The rows come from 5 hidden closed curves, with some noise, and rows from the same curve form a group. Each curve winds through 8 dimensions. The rows are also pushed far along 5 directions, which tell nothing about the answers.
Some rows, each with its group after it:
[  1  10  12   8  -4 -22 -14   1   5 -27  24 -12  19   5  -7  -3  19  26
  -6 -12  -6] -> gedor
[-17  -7   7   7 -26   5 -21  11   2   4   3   5   3  -7 -14  32   9  21
  16  -1 -15] -> Boto
[  3  -5  -2   9 -20   4  -6  17   6 -18   8   0   2 -21   6  12  19   7
  11 -18  -4] -> lifub
[ -2  -2  -3   5  18  -7   9   2   2   8   4  -8  -7  15   6 -12 -12 -20
  -4 -11  -3] -> Boto
[ 24  11  -2  -6  -2   8   6  -1   2  -6 -18  -6   0   9  23   6   8  -8
 -22  -9  42] -> gedor
[  9  15   4  15   9   2  10   8  12 -23  12  -7   1   7  25 -12   2 -11
  -4  -8   4] -> gokib
[ 15  10  -6  -6  16   5  15 -10  -3  12  -7 -15  -5   3   4  -2   1   4
 -22  -2  30] -> lifub
[ -1  10  21 -11   8   8   3  13  -2  26   6  -6   2   6 -32  30   3  29
 -24  -1 -12] -> lifub
[ -7  -7 -25  10 -26 -22 -11  11   6 -15  17  -5  -1 -18  -4   7  14   3
  14 -13   2] -> lifub
[-19  -5   3  12 -18 -11   3  15  17  -5  18  10  -6  -6   5  -6   2   4
  18  -1 -10] -> gim
[ -2  24  12  11  -2  14  13  18  19 -11   4   7 -17  12  40   1  -8  -2
  -9  10  21] -> gim
[ -1  13  -8   2 -21   5  -8   4   5 -24  -2 -12  -9   5  30   2  10   8
  -9   4  25] -> gedor
[-20 -37 -16  -4 -15 -11 -20 -14 -10  16  -8 -13  -3 -10 -15   6  -4   1
  18  -9 -22] -> Boto
[-19  19  18   4 -12  11   4  15  11   6   4  -4 -14   6  17  26  -2  25
  -5  16  -3] -> gim
[  0   1 -11 -10   1   8   1  -6  -3  -1 -11 -16 -10   7  18  -6  -3  -5
 -14   5  14] -> Boto
[ -6  -6 -13  -1   6 -19 -11  -6  -3   9   3 -12  15  -7 -25  15   2  16
   0  -1   4] -> gedor
[-26 -10   9   0 -10  -3  -4   2   2  25  17   7   4  -2 -25  11 -12  17
   7  24 -25] -> lifub
[  1  30  31  11  28  -8  27   1   0   2  19  -4   5  21   9 -10  -3  11
 -18   4   1] -> gedor
[-11 -21 -34   1 -35 -11 -24   2   4 -16   5 -11   9 -19   1   7  11  -2
  14  -6  11] -> gedor
[ 18   4   2  -3  16 -13  -4 -21 -12   4 -15  -9   3  -1 -13   6  12  16
 -10 -19  11] -> lifub
[ -8 -16 -25 -11  -1  -8 -16 -13  -2  15 -12   7  11  -8 -23  -2 -11  -8
   5   8  16] -> Boto
[ -5 -17 -17  17   9 -30 -10  -4  -4  -1  12  -1  25  -7 -20   0  -3 -12
  23 -16 -12] -> gim
[ 21   7  -6 -18  13  -6  17  -3  -9  10 -17   2  -4   8   2  -6  -3 -15
 -26  -4  29] -> gokib
[ -3  12  20   9  10  -3  17   5  14 -14  10  -3   1   6  30 -11 -12 -10
 -18   1   2] -> gedor
[-25 -30 -17  11 -25 -27 -13 -12  -2  -2   5  -7  10 -20  -5   0   2  -3
  20  -9 -10] -> gedor
[  0 -13 -23 -13  -8  11  -8   2  -6   9 -15  -2   2  -6 -14   7   2  -8
   6   6   6] -> gim
[-20  -9   0   2 -20  11 -15   5  -6   6  -3  -2  -7   5  -1  20   0  14
  15   9 -11] -> Boto
[  1   6  -7   5 -30   8  -9  18   3 -34  -3  -7  -7 -12  23  18  30  11
   4 -20  12] -> lifub
[ 21   9  26  -9  18 -13  -3  -9 -13  15  -2  -2  22  17 -34  12  10  26
 -14 -10   2] -> gokib
[ 21  27  15   3   7 -13  17  -7 -13 -12   2 -19  -5  11  18   9  17  17
 -29  -9  17] -> gokib
[ -1  -3  -3   0 -10  -5  10   5  -3  -9  -6   5 -16  -8  18   2  -2 -17
   3   0  -8] -> gedor
[  2  -9   4 -14  31 -27  11 -19  -6  17  -2  -1  16  10 -22 -22 -17 -17
 -19   0  -5] -> gedor
[ -6   4  23 -13  29   0  20   8   6  12  12  11  11  18 -14 -26 -24 -21
 -20  15 -20] -> gedor
[ 30  29  -2   3  19 -29   8  -7 -11 -13  -6  -9  18  24  -5  -4  23   1
 -14 -19  33] -> gokib
[ 32  19  -7   3 -10 -23  -5  -8 -25 -28   8 -23  11   0  -5  13  40  22
  -7 -17   3] -> gokib
[ 16  39  10  10  17 -13  13   3  -1 -14   7 -11  12  19   4   3  18  13
 -20  -9  27] -> gokib
[  7  -6 -18 -24  18   1  -7 -18  -8  25 -20  -5   7  -7 -30   4  -6   6
 -11  10  15] -> lifub
[-22  -1  -7  10  -2  -5  10  17  11 -15  22   5  -9  -8   8 -13 -10 -25
   4  -1 -31] -> gokib
[ 21  12   3   6   1  -6   1   7  -4 -23   8  -1  15  -7  -7   4  24   0
  -8 -19  -1] -> gim
[  0  11   4  -8  13  -1  12   2 -14   6 -11 -12  -4  10  -5  12   6   6
 -18  -6   6] -> gokib
[ -6   1  -3 -18   5   3  -2 -10  -9   9 -20 -20  -4   6   2  15  -2  10
 -20   6  13] -> gokib
[ 31  13  -8   4  -8 -27  -8 -12 -11 -11  -9 -21   2   0   5  21  31  28
  -4 -25  30] -> gim
[ 18  11 -24  -1   7 -23   0 -13  -9 -19 -12 -14  10  -6   4  -1  17  -5
 -13 -16  33] -> gim
[ -8  -5   7   1   4 -17  -5   3   5 -12  22  -4  27  -1 -17 -11   3   7
   0   0 -18] -> gedor
[-15  19  25   3  19  20  19   3  14   7   4   9  -7  -1   5  -5  -9   2
 -15  14 -14] -> Boto
[ 17  17   0   1   6 -16  -2  -1   4 -13  -6  -7   3  -1   5  10  13  14
 -12 -13  30] -> gim
[ -3  -2 -16 -23  -9  33   2   4   5  26 -34   8 -21   1   5  16 -11 -13
 -10  17  29] -> gim
[ 17  16   7  -1  -8   5 -10   6 -10 -20  10 -15  14   1  -8  20  30  28
  -3  -5  -6] -> gim
[  9  21 -25  -2   2  -3  18  -1  -3 -10 -23   7 -17   1  26  -1   3 -28
  -9   4  38] -> Boto
[-13 -12 -12  -3  11  -6 -16  -1  -5  19  13   7  16  -7 -52   2  -4   2
   7   0 -27] -> gokib
[ 11   8  -2  -6 -18  15  18  10   2 -20 -11   5 -20  -7  42  -3   6 -15
  -5   1  18] -> Boto
[-12 -14  11 -13  17 -16  -6  -1  -1  11  17   1  28   3 -40 -13 -10   2
  -4   5 -28] -> gedor
[  2   1  19  10   1  -5  -6   2   7   0  33  14  11  -8 -24  -7   0  12
   0   3 -31] -> gokib
[ 19   7 -30   9  -3  -5  -1 -10 -15 -15  -4 -13  -6  -1  11  -6  13 -13
   5  -9  13] -> gokib
[-22 -13   3   4 -16  17  -2   3   6  -8   2   7  -5 -15  12  -3  -4   5
  17  15 -16] -> lifub
[-16   5   6  13 -22  -2  15  15   7 -16   7  13 -20 -12  24   0   7  -7
  15  -3  -7] -> gedor
[ -2 -28 -34 -18  20 -31 -16 -22 -14  34  -9  -7   2   3 -45 -12 -16  -9
   1 -15  -1] -> lifub
[ -5 -11 -36   3 -16   8 -12  -1 -10  -1 -30  -7 -11 -12  10  18  14  -8
  27 -11  21] -> Boto
[  4  -4  16 -10  17 -16 -12   0  -2   7  23   6  24   4 -51  -6  -3  10
  -6   0 -39] -> gim
[ -4 -20 -19 -13  24   3 -10 -17 -17  31 -27  -4  14   0 -29   8 -17 -12
   3   2   6] -> gim
[ 15  21   2   8  28  -1   6   0 -10  14 -14  -5   5  13 -15  16  11   6
  -3 -14  16] -> Boto
[-26  10   8  11  -2   6  -5   8  14   3  12   2  -5  -4  -7  14  -3   8
   1  11 -25] -> gokib
[  7   7   3   3  -8  -2   4  21   4 -18  16   3   3   0   4   1   9  -2
  -2  -5  -9] -> lifub
[-19 -17 -20   2  -2  -6   7  13  13  -8  -1  18 -10  -4  13 -29 -18 -46
  10  -6   8] -> lifub
[ 10   8 -16  -1  21 -21   5  -5 -14  11  -9  -5   9   7 -22   1   5 -12
 -12 -14  18] -> gokib
[ -5  -9 -28 -20   9  -1   0  -4  -4  19 -20   4 -25   5  -7 -13 -19 -21
  -6  10  12] -> lifub
[ -9  -7  16 -12   7  -3   1  -3  -9  11  -3   3  14  -3 -23   6   3  15
   6   6 -18] -> gedor
[ -2 -14 -32  -9 -11 -15 -21 -13 -20   5 -15 -18   0   3 -10  15   7   4
   8  -3   6] -> Boto
[  7  -7 -13  -8  18  -8  18 -18  -9  13 -15  -9 -12   2   5 -17 -13 -22
 -17  -6  15] -> lifub
[ -4  19   3   0 -17   8  28   8  -4 -18 -13   1 -27  -3  46   3   9  -4
  -8   7  24] -> Boto
[ 10  13  14  21   0 -36   5  -9  -7 -24  30 -12  11   4   4  -9  16  14
  -6 -16 -13] -> gokib
[  5  -1   9 -15  31  -3  10   1   2  15   7  15   8  11 -27 -23 -22 -25
 -19   7 -18] -> gim
[ 11  26  15 -10   7   5  15  -1  -3  -2  -8  -5 -17  13  15  10   2   7
 -28  12   9] -> gim
[ -5  -7 -28  13  -9 -15   6  -5 -10 -12  -8   0 -16  -3  23 -14  -1 -29
  23  -8   5] -> Boto
[ -1   9  14  -3  19  22  20  -5  -4  16 -18   2  -5  15  11  -6 -10  -3
  -7   9  16] -> gim
[ 19   1   2   3  10 -20  16   0   5 -15  15   6   2   3  11 -30  -8 -26
 -10 -12  -2] -> Boto
[ 24  10   7 -22  24  -7  15  -8 -20  20 -18 -10  -5  23  -7   3  -3  -1
 -29  -2  17] -> Boto
[  1  24  18 -16  22  16  18  -9  -7  20  -9  -4 -13  13  -3   2 -11  14
 -29  29   2] -> lifub
[-18  -8   7   5 -16   5   0   9   2   3   6   6 -14 -12   0  15  -5   2
  13  10 -32] -> gedor
[-20  -7  26  10   2  -9   2  -1   0  23  19  16  14   7 -24   1 -16  11
  13  16 -28] -> lifub

New rows. What belongs after each?
[ 13   4  13 -16   8   9  -5 -11  -3  21 -12  -2  -1   9 -15   5   2  27
 -14   1  17] -> gim
[ -4  13  15 -10   1  27   6  -7  -4  12 -25  -2 -23  -4  12  18   4  20
 -15   9  10] -> lifub
[-27  -9   8  -6  -7  21   1  12  11  15   7  11 -14 -16 -10  10 -18  -3
  -7  18 -37] -> gokib
[ 14  24  14   5  24 -10  20  -3  -2  20  15   0   3  18  -8  -3  -7   9
 -18   9  14] -> lifub
[ -5   5  -1  -8   0  -5  -8  -5  -1  18  -7 -13  -3   7  -7  18  -1  26
  -3   9  12] -> gim
[ 23   5  -1   4  -7 -21 -14 -11 -13 -18   2  -3  23  -8 -11   8  26  18
  13 -11   6] -> lifub
[-22   3  17  14   2 -16   2  11   6   0  20  -3   6  -1 -14   9   4  15
   3 -10 -20] -> Boto
[  6  27  24  11  19 -14  25   6  10 -17  24  13   2   3   5 -19  -1  -8
 -18   3 -14] -> Boto
[  7  -2 -19   8 -14  -8  -1  10   5 -21  10   0   8 -10  13  -8  11 -12
  12  -8  12] -> lifub
[  2 -12 -28   1  -5 -29 -12 -26 -15  -4 -12  -5   6  -7  -1 -10   4  -4
  17  -3  21] -> lifub
[-11  19  23  12  -9  18  13  14   7  -6  13   6 -22  -2  15  12   0   2
  -4  11 -35] -> gokib
[ 5 13  3  7  2  4  3 -2 -8  1 -3 -6 -7 22 15  2 -2  1 -1  5  9] -> Boto
[-20   4   9  -3 -16  18  -5   7   5 -10   4   6 -10 -13   8   6   2  15
  10  24 -18] -> lifub
[-31  -8  24 -12  -3  15   5  11  13   5  -3  18  -5   1   1 -10 -17  -8
  -1  17 -26] -> gedor
[ 11   5  27 -18 -17  22  -8   4 -17  12 -15  -5  -5   8  -9  41  13  38
 -12   8  -9] -> Boto
[ -5  10  -6  14 -27  20  -6   4   3 -23   3 -17 -10 -14  25  20  22  23
   4   1  11] -> gokib
[-23 -15  11   2 -17  26 -15   5   2   3   5   7  11 -13 -20  18   3  15
  11   9 -31] -> gim
[-15 -16   5   2 -32   7 -11  11  -5  -7   1 -12  -6  -3  11  16  10  19
  16  -5 -16] -> Boto
[-20 -10   0   4 -28   6  -7   7  -2  -5  12 -10   3  -7   3  11   7  16
  13  11 -15] -> lifub
[-14  -6 -15  -2 -24   4  -3   8   8 -26  -3  -8   2  -9  28  -6   7  -7
   6   5  11] -> gedor
[ 26  18   6  10  -9 -18  -5  -2  -8 -31   8  -2  20  -4   5  10  30  18
   8 -13   9] -> lifub
[  7  -5  -9  19   5 -15  -4  -5  -5   2  14  -4  19   2 -18   1   5  -8
   7 -17  -1] -> gim
[ 14  13 -19   7  10 -19  14  -2  -8 -12 -12 -13   1   2  14   0  17  -7
  -3 -24  36] -> Boto
[ 20   1 -11 -17  13 -21  -4 -15 -21  15 -12  -3  10   5 -36   4   8  -1
 -11  -5   4] -> gokib
[ 17  14  24  19  12 -26   5  -7 -10   6  23  -5  23  14 -20   9  12  27
   0 -10  -3] -> lifub
[ 20  13  12  12   3 -21  -7   8  11 -27  26   3  16   1  -1 -10  15  12
  -4 -20   4] -> gim
[ -2  -9  -5  -1 -12  10 -11  -5   1  11  -3   0 -11   4   4   5 -13   1
  -1   7   4] -> gim
[ -4  -1 -15  16  -7 -12  13   0   9  -1  19   2 -12  -5  15 -19  -9 -13
  10   3   6] -> lifub
[ 25   6  20  -9  26  -6  14  -2  -6  19  -3   3   2  26 -11  -4 -13  -6
 -24  -7   6] -> Boto
[ -7  -4  16  -9  26   1  21  -3   2  28  -9  12  -2   6 -13 -11 -23 -22
 -21   0  -6] -> lifub
[ -4   7   6  26  -8 -23  18   8   4 -26  26  -3  -2   6  27 -19   6 -13
   0 -16  -2] -> lifub
[ -8   8   9  -7  -2  33  21  15   9   5 -25  14 -26  -1  37   7 -12 -15
   2  16  10] -> gim
[ 21  -2   9 -15  31   6  10  -5  -6  32 -11  11   6  16 -22 -14 -16 -12
  -4  -2   8] -> gim
[ -5  16  18   4  -6  -8  -1  -2  -5 -11  22  -9   2  -6  -7  12  12  32
  -5  13 -26] -> lifub
[ -9  10  22  -2   5   7   5   5   7  17   0  19  -3  -1 -12  13  -9  12
  -3  21 -10] -> lifub
[-10  -8  -5  -6  14 -19   0   2   8  -4  14   9   9  -3 -13 -31 -10 -18
   5   1  -9] -> gim
[ 12  -6  -8   3  12  -7  23 -14  -8   7 -10   6   4   7  16 -27 -14 -35
   1   3  21] -> lifub
[-22  10  34   5  -3   6  18  21   9  17  21  19  -1  10 -10  11 -15   3
  -7  22 -28] -> lifub
[ -3  -4 -30   2 -29  -2  -5   8   4 -24 -17   4  -7 -11  29   0  11 -20
  14  -7  34] -> lifub
[-25 -18  -5  15 -25 -11 -21   2  -3  -4  16  -1   2   0  -8   9   0   8
  30   0 -29] -> Boto
[-13   7  24   3  -9  18  -4   0   0   0   0   2  -3  -5  -2  19   3  20
 -11   7 -18] -> gim
[-22   2   3   0 -13 -12 -11   1  -4  -3  15  -6  -2  -9 -23  19   9  19
  -5   6 -35] -> gokib
[-14  10 -13  10 -14   1   7  11  14 -18  18   9 -18 -13  17 -10  -6 -19
  -4  11  -9] -> gokib
[-17  21  12  -2   0  12  15   8  10  -1  -9  17 -20   2  22   2 -12  -4
 -12  24  12] -> lifub
[ -3  12  13  13  24 -10  -9  -1   3  16  16  12  21   7 -42   7  -6  11
   2   2 -21] -> Boto
[ -9  19  32  19 -11   1  29  23  14 -16  35  19  -5   2  21  -6  -5 -11
  -1  16 -33] -> lifub
[ -4   7  -1   4  -1 -11   9  -9  -3 -16  -3  -2   7  -6  16  -8   6  -6
  -5   3  11] -> lifub
[  0   2  15  11 -27   9 -13   6  -5  -9  -1  -2  -4  -5   6  32  25  34
  14 -10  -5] -> lifub
[  7  -7 -24 -12  17 -14  -8 -11  -3  16 -17  -8   3  -3 -23   2   2   0
 -13 -19  29] -> lifub
[-36  -6   5  12  -6  -1   1   2   0  10   5  11 -10 -11  -9   5  -7  -2
  21  11 -34] -> Boto
[-17  11  25 -16   6  38  15   2   1  20 -27  10 -32   4  14  13 -16   5
 -20  20  -2] -> lifub
[ -9  -4  11  20 -18 -18  -1   5   4 -25  26  15  16 -12   5 -10   8  -2
  26   0 -27] -> lifub
[  4   1   2 -10  10  24  18  -4  -3  14 -29   2 -15   2  20  -5  -7 -11
  -6   2  24] -> Boto
[ 29  25  -6  -3  20  -3   7   3   3   9  -3  -9   4  23   2   6   0   2
 -18  -3  41] -> gim
[ -3   9   2  13 -41  -4 -14   8  -6 -27  18  -9  -2  -8  13  23  27  31
  19   5 -12] -> lifub
[-14   5  22  21  -6 -25   4   0   1 -20  30  -1  19  -1  -1  -5  10  12
   3  -5 -25] -> lifub
[ 13  13  13  15  18 -14  25  -1   1 -10  18  11   5   6  -1 -28   1 -20
 -12 -11  -5] -> gim
[  7  -6  -4  11 -14  -8  -7   6   0 -15  22  -7  15  -1  -2  -2   9   0
  11  -7 -12] -> gedor
[ 27  31   7  -2  32  -7  26  10   1  -3   6   5  -5  17   5 -10  -4 -15
 -20  -2  10] -> gedor
[-36  -9  18  -5  -4   8  -5  11   3  15   0   2   3   0 -18  18  -5  12
   4   7 -25] -> gokib
[  8   9   5 -13  -4  20  13   2 -15   7 -16   0 -18   6  11  10   5   5
  -1  12   3] -> gedor
[  6   2  -1 -12   7   7  21   4  -8  10 -17   7  -5   3   7  -3  -4 -15
  -3   8  13] -> gedor
[ -7   0   2  13 -23  -9   0   4   3 -19  17  -9  13  -3  11   0  16   8
   4  -5   2] -> gedor
[ 26  -5 -21  -6  -4 -22 -17  -3  -9 -21   5  -5  13   1 -12  -7  16  -6
   2 -19   4] -> gedor
[ -1  -7  -3  11 -14 -19 -14  -6  -6 -24   5  -5   1 -18  -2   6  22  12
  14 -24 -14] -> lifub
[ -2 -18 -16 -11   3  -5 -16   0  -6  16   5   1  20  -4 -41   4   0   0
  11  -2 -15] -> gim
[-22 -16  -1 -16   1   6  11  -5  -4  26 -19  19 -16  -1  -5 -14 -20 -20
   6  14 -12] -> gedor
[ -7  22   8  11   7   8  20  10   4  -8  10   4  -3   7  14  -5  -6 -19
 -15   9  -4] -> gim
[-25 -21 -31 -12  -9  -5 -11   1   3   4  -7   1  -5  -9  -9  -9 -12 -16
   7   8   2] -> lifub
[-16  -3 -25  13 -30  -6 -13   5  -5 -22  -2   5  -3 -16   8   9  14  -2
  30   3   4] -> Boto
[-13 -14 -14   3 -30  11 -14  14   6   0  -1   1 -11 -12   2  19   9  12
  17 -11   5] -> lifub
[ 14   2 -14   7  -2 -12 -17  -5  -3 -21   8 -22  15   0   6   1  12  12
   1 -10  15] -> gedor
[ 15  16  17  -3  15  18  14  -3  -7  22 -11  -5  -4  23   2   8  -5  15
  -9  10  16] -> gim
[ 13 -17  -8   8   1 -30 -19 -22  -8  -7  13   0  25 -12 -24 -13   7   4
  15 -14  -9] -> Boto
[  1  11   4  10  26 -37  21   1   6 -11  19   1   7   3   5 -22  -9 -20
  -9  -7  -6] -> gedor
[  6  20  20  -8  -4   6   5   8  -8  -9  -5  -5   0   7   6  18  14  16
 -19   7  -5] -> lifub
[  4  28  23   1  24  11   7  -4   0  11   7 -11   9  15 -16  15   6  31
 -24   6   5] -> gokib
[  9  17  25 -18   8  14  -3   8  -1   8   7   1   1  12 -21  15   2  24
 -24  14 -20] -> gim
[-21   3   5  -7   4  23  15   1 -10  21 -22   7 -28   9  12   8 -15 -11
   1  21  -8] -> Boto
[  9   1 -21  -9  10  -8   8  -5  -1 -11  -9 -10  10   5  18 -20  -4 -20
  -8  -1  37] -> gedor
[  3  23  18  -3  -9  17  15  12  -2 -17 -13   3 -21   4  31  15  11  -1
 -18   2  -1] -> lifub
[  9   9  15  -9  39  10  22   2   1  23  -6  16   7  12 -25 -12 -18 -24
 -22   2  -5] -> gim
